The rows of a group lie close to one hidden flat surface of 13 dimensions, which passes through zero. Surfaces can cross.
Some rows, each with its group after it:
[ -2  -6   2  -4  -5  29 -10 -28  -3   9  10 -10  17  24   7  34 -15] | J
[  3   5   8  24   8 -27  -8   6  34   0   9   6  -1  23  -3  -6   1] | Q
[-11  -7 -13  13  14  -3   6 -10 -14   4   6 -22  -6 -12   4  32  15] | J
[ 26  34 -16   4   3 -19  10  31  11  -7   6  23  33   2 -18  -4   1] | N
[ 12   3  -2 -19   1  -6   7  -7  11  -9  -2   1   7 -11  -8  -7  35] | J
[ -4 -20   9  -6  20 -10 -13  19   9  13   7   3  -2   6   5 -23   0] | Q
[  0   9   8 -34  16 -13   3   5  15  -5 -22  11  18  -5  -6   3  -5] | N
[  8   1  -7  14   4   9   1  -1 -15   5   8   4  28  -4   0   4   6] | J
[  5  -3 -24   6  -5  26   9  14   3 -17   4  18   6   2 -25   5  -6] | Y
[  3  12 -14   1  -6   2  14 -29  -4  11   6   5   4   2  -2  11  -4] | J
[-26 -23 -26 -17   1   8  21   2 -16  12  22  24  -2 -16  -5   9  11] | Q
[ -5 -12  18 -18   6  -6   0   9 -10  12   3   2  17  17  20   1 -16] | Q
[ 11   4 -12 -20  -6   7  33  21  -3  -9  -6   1   7   5   3  29  19] | J
[ -7   0  -4  -8   0   6  13 -16 -18   2  -4  -2 -10  -5   8  -1   1] | Q
[  8  -9  29 -37 -23  16  15  49  11 -11 -11  -9  -2  15   2  14  -8] | Y
[ -1  -9 -10 -12  -7 -15 -15  22   7  -7  12  10   8   0 -12   4  -3] | Q
[  2   9  13  21   9  11  28  -5   5   8  -9 -12 -27  -4   2 -17   6] | J
[  0   2   7  -1 -29  10   3   8 -15 -34  10   0  10  -6  -8   4  22] | Q
[  4  22 -11   5 -19 -12 -13  40   9   8  -2  -4  10 -19  -4  29  -9] | Y
[ -7 -10  -6 -16   3  -7  15   4 -27  -9  -1  -4   5  -9 -10  21 -17] | Q
[-10  -1  14   8 -22  18   6  11  10 -25   2   0  -5  -8 -11  -1  17] | Y
[-12   6  -9  29  -9  -3  11 -43  -2  -2  15 -16  -6  -9 -18  29   9] | Q
[ 11  11 -13  -8  21 -12  26 -10 -20  19  -2  16  12  23  22  -3 -11] | J
[ -8  -1  13 -32 -20   6 -26 -11   2   5  15   9 -37   4  -5 -38 -17] | J
[ -2   5   2   2  25 -18  -4  15   3  13  -8  -2  12   7  20   6  -3] | J
[ -3  26 -16 -21  -2 -12  15  10  -1  10  14   5  -8  -8   3  10  17] | J
[ -6  12  31  13  -9  -2  -1 -16   1   2  -8  -3  15  -7  23 -10  24] | N
[ -8   7  -4   1 -17  -6 -10  -2   1  12  10  13   1   7   3   6 -24] | Y
[ 10 -31  -3  11  -2  15  11  33   6  -8 -40  -4  -5  -3   6  11  -2] | J
[  2 -10  15   2 -17 -23   9 -10  -5 -15 -21 -11  -1   4  -2  14 -18] | Y
[-12   4   9  -9   7 -11  14   3  12  -9 -14  -2  16  -5   6  24  14] | Y
[-10  28  14 -11 -11 -21 -26  -3  27  24  25  -4 -22 -13  -4 -18   7] | N
[  4 -15  23  16  -1   7   8  -8  11  -7  -6  19  -1  32   8 -33 -10] | N
[  0  13  17  10  12   8  -5  -5  -1 -13  -1  -8  15   9   1  -3  -4] | N
[-6 26 -7  4 13 -8 -7 29 -5 -6 33 10 22 11 -4  2  0] | Y
[  3  14   6   0  17 -12   5  15   4  -4  -1   0   6   5   4 -11   6] | N
[ -3  12 -14   7  17  -7  13  20  15  -3  -5   1 -17 -10  -7   2   9] | N
[-19   5 -20  29 -12 -24  -5   7 -12 -27   8  20  -4 -15  -6  -2   8] | Y
[  9   1 -21  20  17 -13 -37 -24 -24  25  12 -23  28 -25  -3  11  -4] | Y
[-10  -7 -12  -6  -6  17  21 -21   0  27 -19  39  25 -13   3   3 -18] | N
[ 13   8  -2  -3  12  -3   2  -3  -3  25  -4 -11 -10   0  13 -13  -3] | Y
[ 11 -19 -11 -24  10  13 -12 -11  25  10   4   5  -2  17 -17   1  -9] | N
[ 22 -22   7   2 -14   1 -14 -30  -9  13 -22 -18   9  -8  -9   3 -24] | Y
[ 14  17   1 -25 -25  -5   2 -13   2  -3  12   6  -2  17  -5   1  -8] | N
[-13  -8  24  -3 -29  -4  -7  -2  -5  -3 -11   8   5 -13  13 -11   3] | J
[  4  23  -6   0  25 -10 -16 -21 -13  14   0 -18  29   0  11  21 -14] | N
[  6  11 -15   7  -1  -1 -20   4  18  -3   8  -4  -4 -20 -20   0  20] | Q
[-17  -2  24   1 -20 -24  -2  18  -5  -3   9  -4  12  -8   6  15   2] | Q
[ -6  16  28 -13 -11  26 -13  22  -9 -21  -6 -26 -18 -13  13  -8  17] | Q
[ -5  -6  13  13 -23  -8 -18  20  -3 -18  10  -7   0 -19 -21  -5  -2] | J
[ -3   0  -6   3  12  -2  21  28  11  -5 -12   9 -10   8  -7   7 -15] | Q
[  8  -3  -7  -3  10  -1  17  25  18 -15 -18  15   5  -3  -6  -3  17] | Y
[  0 -32  15  14  -4  20  12  -9 -25  -3   1   3  -3  19  18 -26  -2] | N
[-11 -31  15   5   0   7   1  13  14 -16   7  -2 -11  25  -6   5  -9] | Q
[  8 -14  -9 -13  -3 -12 -15   8  -4  -2  -6  -8  -6  -6 -12   3 -11] | N
[  5   2   3  -7  17  12  -9  -4   9  -4  10 -14   7  24  -3   8  -3] | Q
[ 23  24   9 -13 -18   0 -18  23   7  14  28  -6  18   8 -15  -3 -18] | Y
[ 26  21  -5 -30  -8  13   7 -21  -8  11  15  -3   4  14   0  -4   2] | N
[-13   3  25  -3 -29  -6   1  -8   5  13  -6  16  15  -7  23  -3   1] | Y
[-16   0  -4   7   3  -6 -10 -13   5  16  -1  -9  -5 -10   5  22  -2] | J

New rows, each followed by its group:
[-29   4   7  11  24  10   9   4  15  -4  -7  12   3   3   0  10  -8] | N
[ -2   4  -4   9  -3 -17   3  13  13 -17   9   2  -5  -7 -12   1  24] | Q
[ 11 -17  -6   0  12 -15  17  27  -9  -9 -18   2  20   7  11  12   7] | J
[-13 -13  22  27   3 -38   1   6  -8 -12  21   0 -18  14  -4 -32 -12] | Q
[ -4  -3   1   3  15  -1 -11   0 -10 -19  13  10  -2  14  -6 -30  -5] | J
[  5   1 -26 -24 -12   8   3  13 -23  -4  41   6 -46   4  -2 -34  26] | Y
[ 20   5 -17 -18  17 -10 -28  13  14  -4 -15  -8  -4  -8 -11 -10   2] | Q
[  3  10  20  -6  14  21  -4  -5  22  12  21  -3  12  14   4 -19  24] | N
[  3  -2  -3  13   5 -11 -10  -4   2   4   9   5 -11  -9  -7 -31   5] | Q
[-15   7   6 -20   7  11  11  -6  11   6 -12   6   2 -15   1   7  11] | N
[ 36  -4 -20 -17  -7 -15  16  -2 -11  -8  -9  -8  -4 -14 -13 -13  27] | Y
[-18   3  25  14 -24 -23  11  13 -17  -7  12  11  -7  -7  15 -23  10] | Q
[ 19   7  19  10 -10  32  -9  -1   8   0 -19  -7   9  17   9  -4 -20] | Q
[-13  26 -12  -1   2  -7   4 -30  11  17  -5  24 -22   1   8  -9 -15] | J
[ -1   4  11   7  -2  10   0  -1  -4 -15  10  -7  -2   9   0  -6   6] | Q
[-28   6  11  13 -16   7 -12  -7  10  14  29  11  19  -4   9  18   9] | N
[ 15   4 -10   3   9   8 -13   1  -3  -5  28  -3  16  17 -22  -1 -15] | J
[ 31  -6  -4 -11   7 -13  -2  -2  -9 -10  -7 -30  11  -6 -20   8   7] | Y
[ 16   7   2  17  16  21  -4  12  21  -6  12   8   7  12  -9 -33  20] | Q
[  6   4   1 -10  -8  10  17  -5  -8   5  -8   3  21  -3   5  14   6] | Y
[ 17   8   9  19   4   7 -12   0   3  -6   8 -19  -4   9   0 -15   9] | N
[ -7  -5   1 -11  -4   4   3   1  -3  -7  16  22   6  15   2 -16   3] | Y
[  5  13   0  10  -3  -2  -3   3  15  -1 -14  -7   1 -11  -2   5   7] | Q
[ 11 -14 -13 -26  20 -10   5  -3 -22   3   1   0  19   2   7   0  14] | Y
[  2  -8  -3  -8   2 -14   1 -43   7  15 -22  13 -20  -5   3 -24  -3] | J
[ -4 -10   7  -1  11  -2  -3  -2   4   6  -6  -9  -3  -2   0   3   2] | Q
[-24  -7   8  -3  12   0 -31  -1  -2 -13  40 -13 -11   9  -9  -9   6] | Y
[ 12  23 -10 -13 -13 -19   8   5 -21 -12  11  14  33 -12   5  -4  28] | Q
[-22  -8  -4   0 -15 -19   1 -14   6  -1   1 -13  -9  -9  -7  48  -4] | Q
[ -3 -14  19   5 -26  53   6  23 -19  19  11  23  23   0   6 -20 -24] | Q
[ -1  26   5  28   9   3   0   1  18  20  -2 -17   6 -26 -13  18  -1] | Q
[-12   7   9   7  -5 -10   2  21  12 -28 -21 -13 -19 -27  -8   7  21] | N
[-17  -1 -11  18  -6 -15 -20  -1   3   3  23  -7 -10   9  -2  27 -13] | N
[ -6   0 -15 -22 -36 -10  12 -17 -17  -6   9   3 -19 -12  -3  21  12] | Y
[ 10  -6 -11  13   5   5  -9   6  -5  -1   5   3  -8  -1  -8 -23   2] | Y
[ -6  -6   0  19  -9  12  15  -3  -6 -10  -6  -7  -3   7  -1  25 -14] | J
[ -8  37   9  -6  16   3  -1  -2  -2  -5  -2  -2   4  -6  -8  -2 -26] | N
[  9   9  -9  -2  10   3  -3 -35  -1  28  -5   6   7   5  16  -4  -5] | Q
[-11 -18   0  -6  -2  -7  34 -40 -27  -3  19   7  33  23   6  33   4] | Q
[-25  25  16  12 -13 -22  -5  -2   9 -10   8  -3  -7  -1  14  14   7] | N
[  3 -11  -3 -30  -9 -29 -20 -12   8  10  -4   1   7  11   1  18 -19] | J
[ -9 -10  -3  -5  18   5   2 -17  -1   5   1 -16  -1  -2  -5  19   2] | Q
[ -9   5   7   4  22 -12  15 -35 -11  13 -11 -20  -8   4  13  17 -12] | Q
[ 12  17  -4   4  10  16  -6 -58  -5   5  14  -7  -3  19  14 -16  19] | Q
[ -1 -25 -17 -18  -9  -3  -8  -8  13   8   4  13  19  -1  -4  16  17] | Q
[  5   8  20 -19   1 -13 -41 -16  13  23  33  -8  19  19   4  -9  -7] | N
[ -3  -5 -11 -24 -17  17 -10 -20  -8   4   8   5  -3  36  11  24 -29] | Q
[  1 -10 -13 -35   9   9 -21  -3  -3  22  29  -6   9   2 -12  10  -8] | N
[ 16  25   7  31   5 -26   1  -2  23 -13  -7  -6   1  -1 -19  -5  -5] | Y
[  7 -15   7  26  17 -20   0 -18 -13  -9   2 -14  12   8 -10   1 -10] | J
[  5 -20  28  12 -22 -31 -23  21 -12 -13   1 -13  25 -16 -20  -7 -17] | Q
[  7  -7  -1   6 -11  -9  -8  10   4  -3  13  -2 -11   9  -5 -12   3] | N
[  8   9 -38   1 -15  27  11  -8  11   5   6  32   0  -3  -9   1  14] | Q
[-23   1   8  17   9 -10  15 -16  15  47   2   6  10   0  15  28 -18] | Q
[ -2  -1  -8  -6  33  -3  -2   2  -7  45  19   3  25  -6  -8   9 -32] | Q
[ -3  14  -2   4 -30   5   8   1   2 -16 -10   0  -5  -7   2  25   3] | Q
[-10 -16  15   7  13  19 -20  31 -14  17 -13  -9  -2   9  30   1 -28] | Y
